All groups share one centre, and each spreads out both ways along 10 directions, with some noise.
In the rows, 128 means zero.
Some rows, each with its group after it:
[115 103 155 155 124 173 151 150 135  74 104 103 123 177  83 102 163]
K_620
[151 136  95 139 146 143 116  93 100 133  94 114  79 153 136 114 151]
K_133
[179 156 149 126 133 159 118 137 144 109 115 115  78 159 151 100 144]
K_855
[108 130  99 147  98 103 122 135 111 170 115 151 141 113 116  93 126]
K_885
[168 195 118 114 109 108  85 157 122  84 124 131  91 128 116 177 167]
K_586
[159 120  96 161 106 145  86 129 130 145 133 113  86 149 137  79 125]
K_620
[192 160 129 153 109 193 145 150 154 107 103  98  61 166 135 104 153]
K_133
[210  82 160 176 101 149 182 146 160 128 201 121 149  93 152 175  70]
K_761
[166 143  84 137 111 101 182 124  84 143 163 138 121 148 166 132 194]
K_586
[151 131  82 138 119 173 162 132 164 149 123 110 108  69 111 158 125]
K_885
[188 122 186 180  69 115  61 235 169 104 184 116 121 181 103 143 193]
K_855
[151 125 138 122 136 113 112 129 110 126 139 148 128 129 106  86 158]
K_620
[200 158 163  73 145 129  72 131 147 125 150 151 103 112 123 146  81]
K_855
[171 168 139 110 151 141 140 116 118  81  84 143  92 139 147 119 128]
K_586
[150 126 108 149 124 129 129  95 111 123 171  93 103 123 172 158 118]
K_620
[132 147 107 105 132 136 166 186 142 121  84 155 142 144  83 181 211]
K_761
[192 156 127 125  98 162 132 191 184 129 135 132 107  95  95 162 167]
K_761
[174 104 119 143 144 139 174 116 109 102 119 142 126 154 136 112 142]
K_761
[152 128 100 124 118 113 125 157 128 175 147 132 120 154 129 167 185]
K_133
[131  91 121 159 130 127 164  81  82 114 142 124 137 130 135  83  93]
K_620
[133 162 145 110 131 106 159 120  97  85 137 132 128 167 170 143 141]
K_620
[170 120 117 175 131 141 136 144 124  91 115 115 107 118 108 159 194]
K_586
[125 128 126 107 126 124 119 143 118 113 143 130 137 147  90 164 141]
K_855
[196 139 137 151 127 157 144 146 174 142 106 136 105 114 178 120 109]
K_855
[182 145 122 160 154 134 107 101 115 100 104 105  70 116 158 136 170]
K_885
[107 133  56 119  81 152 116 146 114 146 158 107 110 117  24 111 177]
K_133
[119 165 130 133 118 105 114 113 104  92 116 129 111 140 172  86 110]
K_885
[147 157 138 135 134 190 168  99 132  86  91  90  75 138 147  92 105]
K_855
[165  65  89 210 120 139 249 110 106 145 148 119 145 143 193 114 170]
K_586
[166 167 111 180  65 141 121 157 126  65 145 107  93 112 137 126 116]
K_586
[142 156 133  99 147 108 112  90 108 135 139 135 110 124 169 101 108]
K_885
[184 105  96 157 153  96  95  93 111 158 129 145 107 120 195 118 128]
K_133
[135 169  98 103 107 138 109 116 118 126 160 101  89 109 114 118 139]
K_620
[146 133 156 143 135  99 107  97  93  90 165 121 124  97 130 104 123]
K_855
[ 81 178 124  87 119 164 134 112 132 124 129  81  99 128 104 139 120]
K_620
[162 114 148 141 165 128  86 102 119 107 160  91  95 119 119 141 195]
K_586
[100 148 111 132 122 139 119 110 108 155  69 138 110  97  75  60 122]
K_133
[164 164 159 130 132 157 125 162 174  84 101 121 101 122 148 122 149]
K_761
[ 81 141 137 127 107 124 135 129 117 120 154  94 134 179 155 141 120]
K_885
[ 96 142  90 121  92 111 142  97  73 152 139 145 130 128 105  47  91]
K_620
[130 112 146 121 138 123 139 138 138 176 104 158 153  97  75 165 109]
K_761
[105 111 134 154 113 107 131 153 122 124 149 107 144 191 158 165 161]
K_885
[152 137  46 128  92 174 201 129 131 149 119 145 121  66  94  98 130]
K_761
[172 150 114 111 141 178 114  75 113  54 154  81  59 110 125  92 119]
K_885
[126 113 114 158 118 150 154  97 112 143 124 101 107 148 153 107  94]
K_855
[129 134  85 111  95 135 148 171 141  96 112 180 153 116 103  88 128]
K_885
[163 104 132 171 118 136 144 148 125 113 108 146 130 128 113  87 151]
K_855
[156 159 136 122 144 134 132  92  91 128  99 123  87 127 113 107 142]
K_855
[119 139 136 103 124 153 153  99 121 165 128 119 115 118 106  83  93]
K_885
[132 177  67  79 134 119 117  68  79 130 168  97  75 140 168 104 157]
K_761
[167 116 156 129 160 139 130  86 119 112 147 114 101 133 164  69 133]
K_586
[ 97 133 106  89 164 165  96  66  70 102 108  71  62 200  49 114 177]
K_620
[ 97 155 130 125 107 154 118 127 137 101 100 122 118  59  78  68 109]
K_133
[145 142 101 107 147 131 143  96  84 178 119 112  86 209 136 156 165]
K_133
[132 135 105 156 131 140 169 100 115 128  99 116 108 105 153  85 153]
K_855
[131  97  47 121  91 141 125 160 125 120 172 140 147 120  57 117 160]
K_885
[125 143 108 122 102 171 127 131 125 120 139  92  91 118  55  96 155]
K_885
[179 151  73 138 125 118 186 114 102 142 115 149 113 100 157 148 165]
K_586
[126 177  67 126 103 116 144  97  52  98 105 133  92 152 107 137 117]
K_586
[181 151  91 138 116  87 117 114  74 126 135 160 106 121 137 107 146]
K_586
[161 168 180 143  93 107  82 150 139  99 193  90 103  94 126 145 146]
K_855
[141 122  99 165  89 135 133 128 147 145 156 132 129  69 165  49  99]
K_761
[162  92 167 149 139 133 128 136 145 108 165 125 140  82 100 108 156]
K_620
[164 102 148 126 171 120 157 106 107  83 127 142 134 170 173 136 140]
K_133
[157 122 104 124 112 127 151 153 135 174 138 141 133 137 118 145 160]
K_133
[122 111 127 182 118 157 131 101 107  85 146  58  93 168 152 140 132]
K_885
[ 99 157 107  99 135 130  99  92  89 118 123 106  96 135  94 109 148]
K_133
[205 138 119 128 135 100 142 126 107 109 146 165 125  99 152 121 159]
K_620
[190 153  79  81 154 154 163  92  75 102 112 148  81 146  77  99 181]
K_761
[177 157 131 129 120 162 144 165 151 131  81 143 102 130  89 138 153]
K_855
[134 127 154 123 106 147 174 167 139 126 130 147 147 142  84 102 140]
K_133
[137 146  91 126 127 150 132 146 124 115  80 133  99 157 107 103 187]
K_761
[ 94  93 129 144 106 136 105 118 107 145 162 108 133 129  66  56 127]
K_620
[ 83 168 141  98  93 151 108 130 126  96 149  91 106 178 119 103  90]
K_586
[156 123 168 139 112 121 136 142 137 144 161 138 136 132 148  85 114]
K_133
[ 73 103 129 150 119 129 117  88 125 209 120 119 144  74 101 122  36]
K_761
[151 151 124 141 111 120 126 154 112  84 119 131 113 167 136 143 150]
K_586
[141 127 134 122 107 107 105 151 115 113 187 129 131 147 106  97 183]
K_761

New rows. What belongs after each?
[145 157 105 126 134  86  44  94 126 168 163 106  79 128 237  96 137]
K_761
[123 115 115 145  89 162 150 126 121 122 161 103 122 140  96  92 119]
K_133
[191  60 104 143 151 153 164 164 157 177 122 159 148 124  76 160 190]
K_885
[149 140  92 183 100 177 143 130 142 171  65 113  80 129 122  85 117]
K_133
[109 103  98 147 127 173 211 125 130 110 102 114 142 139 122 167 117]
K_133
[115 175 156  42 184 135 124  92 103  98  96 124  98 200 137 130 144]
K_586
[164 144 142 106 140 130 116 135 126 115 153 119 104 141 123 113 197]
K_586
[121 166 128  99 142 158 147  87 117  69 131  98  95  97 132  95 122]
K_855
[155 158  39 138  85 143  88 125 114 165 135 109  67 146 143 113 127]
K_620
[100 155  91 120 154 138 201  80 118 117  88 121 130  58 161 142 137]
K_855
[118  88 126 153 118 154 153 132 123  43 143 118 144 140 110  69 134]
K_855
[131 171 126  93 129 120 135 131 134 111 161 112 121 119 165 153 160]
K_761
[156 113 163  98 149 108 104 111 103 174 169 139 128 156 113  76 147]
K_885
[174 181 178  77 157 190 209  88 127  90 102 111  82 157 157 112  91]
K_133
[174 147 141 119 123 115  77 109 106 151 159 128  88 130 117  80 129]
K_855
[154  80  84 127 142 137 148 122 101 131  88 197 148 112  58  30 142]
K_855
[148 112 108  92 145 115 127 121 111  90 184 139 142 112 114 134 152]
K_133
[168 139  74 122 132 156 139 118 102 133  65 165  95 132  78  67 146]
K_620
[156 122 129 147 131 159 162 134 142 126  94 127 114 149 143 144 102]
K_855
[135 115 104 199  79 141 139 113 123 188 143 105 111  95 137  75  96]
K_855
[107 167 129 129 151  86 117  94  77 173  67 139 106 146 131 125 164]
K_885
[131 193  57  99  98  92  83 162 138 130 136 147 117  69 130 170 176]
K_885
[131 106  99 186 108 146 177 133 159 139 118 130 140  97 198 112  94]
K_761
[ 98 154 128 157 137 121 128  61  62 166  72 103  82 135 107  79 133]
K_885
[153 138 143 174  97 141 128 127 132 116 141 104 104 101 136  83 121]
K_855
[ 60 145 132 165  82 127  75 112 100 144 142  66  94 164 108  77 123]
K_133
[110 146 158 151 124 125 165 136 117  66  64 144 133 191 179  95 112]
K_885
[154  88 133 157 109 139 210 138 142 140 164 142 172  82 134 160  87]
K_761
[161 129 152 106 161 156 140  74 117 156 140 105  93 119 129 106 110]
K_885
[177 115 153 151 146 151  94 189 179  92  53 169 125 111  81 126 146]
K_586
[101 144 163  76 177 126  90 133 139 110  45 164 134 189 132 160  74]
K_586
[141 154  32 115 124 143 130 133 109 198  40 170  90 169 112 115 146]
K_620
[ 85 137 120 134 116 154  99 124 100  93 103  92  91 190  71  80 167]
K_761
[107 116 106 152 104 128 110 113 100 160 155  92 108 140  91 117 155]
K_885
[126 157  39 150 124 119 131 134 106 135  44 156 107  81  94 159 185]
K_885
[149 128 184 149 129 120 146 139 154 104 133 140 146 133 204  91  92]
K_620
[138 107 119 137 113 150 155 150 148  80 150 130 148 106 114 124 139]
K_133
[134 150 136 145 116 164 152  91 109 135 108  94  86 120 105 137  78]
K_855
[140 144 105 104 136 142 175 130 132 145  91 164 135  72  80 121 142]
K_620
[129 121  79 163 125 178 188 143 157 144  35 152 126 101 119 118 120]
K_761
[157 135 119 159  96 156 135 190 164 124 116 120 112 152 113 139 184]
K_133
[ 96 171 130  90 129 147 115 116 124 121 104 117 104 109  86  94 140]
K_761
[117 107 132 170 107 172 159 229 199 137  37 148 147 195 118 137 176]
K_620
[154 127 106 128 124 142 147 105  98  94 153 114 102 152 126  86 147]
K_761
[159 199 119 104 137 168 110 143 148 102  64 114  57 124 109 126 180]
K_133
[135  76 135 179 113 128 147 179 144 141 125 132 162 174 116 179 158]
K_761
[160 132 127 151 132 134 202 119 120  88 119 134 135 128 196 158 111]
K_620
[103 131 111 105 135 143 160 150 153  54 144 122 152 106 139 120 183]
K_855
[127 137  86 144 104 194 209 102 117  84 123  90 106  76  76 137 107]
K_620
[162 136 116 127 106 154 151 133 122 167 142 121  99 160 112 112 145]
K_133
[ 90 146 132 139  77  93  86 153 113 221 151 122 127 121  72  91 168]
K_885
[127 137 123 107 145  94 137  82  98 162 147 142 134 112 170 125 101]
K_620
[112 130 160 168 130 118 122 123 118 144  84 126 118 169 156  96 128]
K_133
[135 144 214  98 170 114 168 158 163  66  77 179 175 109 152 137 131]
K_133
[169 124  37  96 112 133  88  91  76 161 214  94  72 149  89 121 177]
K_133
[121 170  82  74 115 205 149 130 163 100 115 112  90 108  99  63 134]
K_855
[118 190  92 101 111 166 152 118 161 150 127  98  94  58 140 126 122]
K_855
[137 123 105 162  87 124 155 169 128 127 105 156 141 163 140 101 136]
K_620
[111 121 119 140  90 151 171 111 109 179 144 122 130 133  96  79  92]
K_133
[100 172  88  88 105 103 130 115  59 120 128 140 113 192 105  93 153]
K_620
[152 106  62 137 109 100 116 159 120 180 118 185 148  91  75 110 178]
K_885
[110 126 125 121 113 159 138 134 145  68 161  95 124 139 133 116 130]
K_855
[101 119  85 139 108 183 174 132 131 126 117  93 117 129  72 157 141]
K_885
[153 185 122 108  99 148  76 149 160 108 173  86  75  99 128 126 162]
K_133
[157 128 118 133 150 120 139 100 122 139 109 142 121 111 172 145 101]
K_586
[119 135 138 134 103 133 131 129 154 165 129 137 136  91 154  70  75]
K_620
[172 167 116 114 144 140 129 141 153 152  92 133  97  81 117 163 177]
K_885
[118 153 120 148 121 143 133 125 113 203  76 105  89 109  45 131 192]
K_885
[ 60 131 155 132 123 137 213 147  97  75  49 149 164 246 140  97 119]
K_620
[131 114  99 191  84 148 117 153 142 151 136  93 104 154 137 117 144]
K_133
[147 113 135 143 128 172 146 165 161 102 107 115 122 117  67 142 183]
K_620
[201 101 111 136 169 119 123 122 122 127 119 153 113 125 147 144 176]
K_885
[153  83 164 148 130 124 124 132 149 134 215  88 135 169 193 167 127]
K_885
[133 122 136 143 129 172 169 109 126 128 113 104 108 134 116 103 114]
K_885
[162 108  85 143 131  96 114 127 119 203 127 165 136  80 120 122 150]
K_885
[103 186  87  92  97 143 163 112 107 125 151  98 108  96  96 152 129]
K_620
[103 112 102 103 142 129 147 136 125 126 130 126 146 180 142 184 149]
K_855
[131 128 122 129 144 131 114  94 107 141 114 120 104 143 135 117 117]
K_761
[ 99 126 105 131 103 150 161 150 135 144 152  95 128 152 102 146 186]
K_586
[152 120 127 112 143 134 127 103 112 119 124 141 123 123 113 122  91]
K_855
[134 134 128 122 155 138 142 120  92  94  60 149 107 225 136  84 151]
K_620
[140 101 109 136  91 175 202 127 109 151 153 118 128 161  77  82 113]
K_133
[154 149 102 135 101 110 144 128 109 133 163 128 116 133 160 114 142]
K_586
[167 120 119 121 170 137 149 129 106  97  81 146 111 175 109 152 196]
K_620
[150 118 192 124 141 121 134 140 140 136 153 118 131 183 166 124 142]
K_885
[138 128 150 116 182 129 151  93 121 149  69 139 123 136 144 185  98]
K_761
[168 117 108 136 107 103  95 160 128 148 159 155 130 123 112  84 182]
K_761
[127 143 134 146  91 110 146 168 143 127 150 139 152 135 171 125 122]
K_620
[111 176 113 153 106 149 140 119 117 106  74 113  90 109 113  95 125]
K_885
[142 135 145 148 136 122 112 142 145  97 120 114 117 141 168 144 149]
K_133
[100 135  28 109 125 116 153 102  76 159 118 133 118 158 131 117 192]
K_761
[ 74 106  76 132 100 157 231 101 105 180 148 106 149 158 138 100 124]
K_586
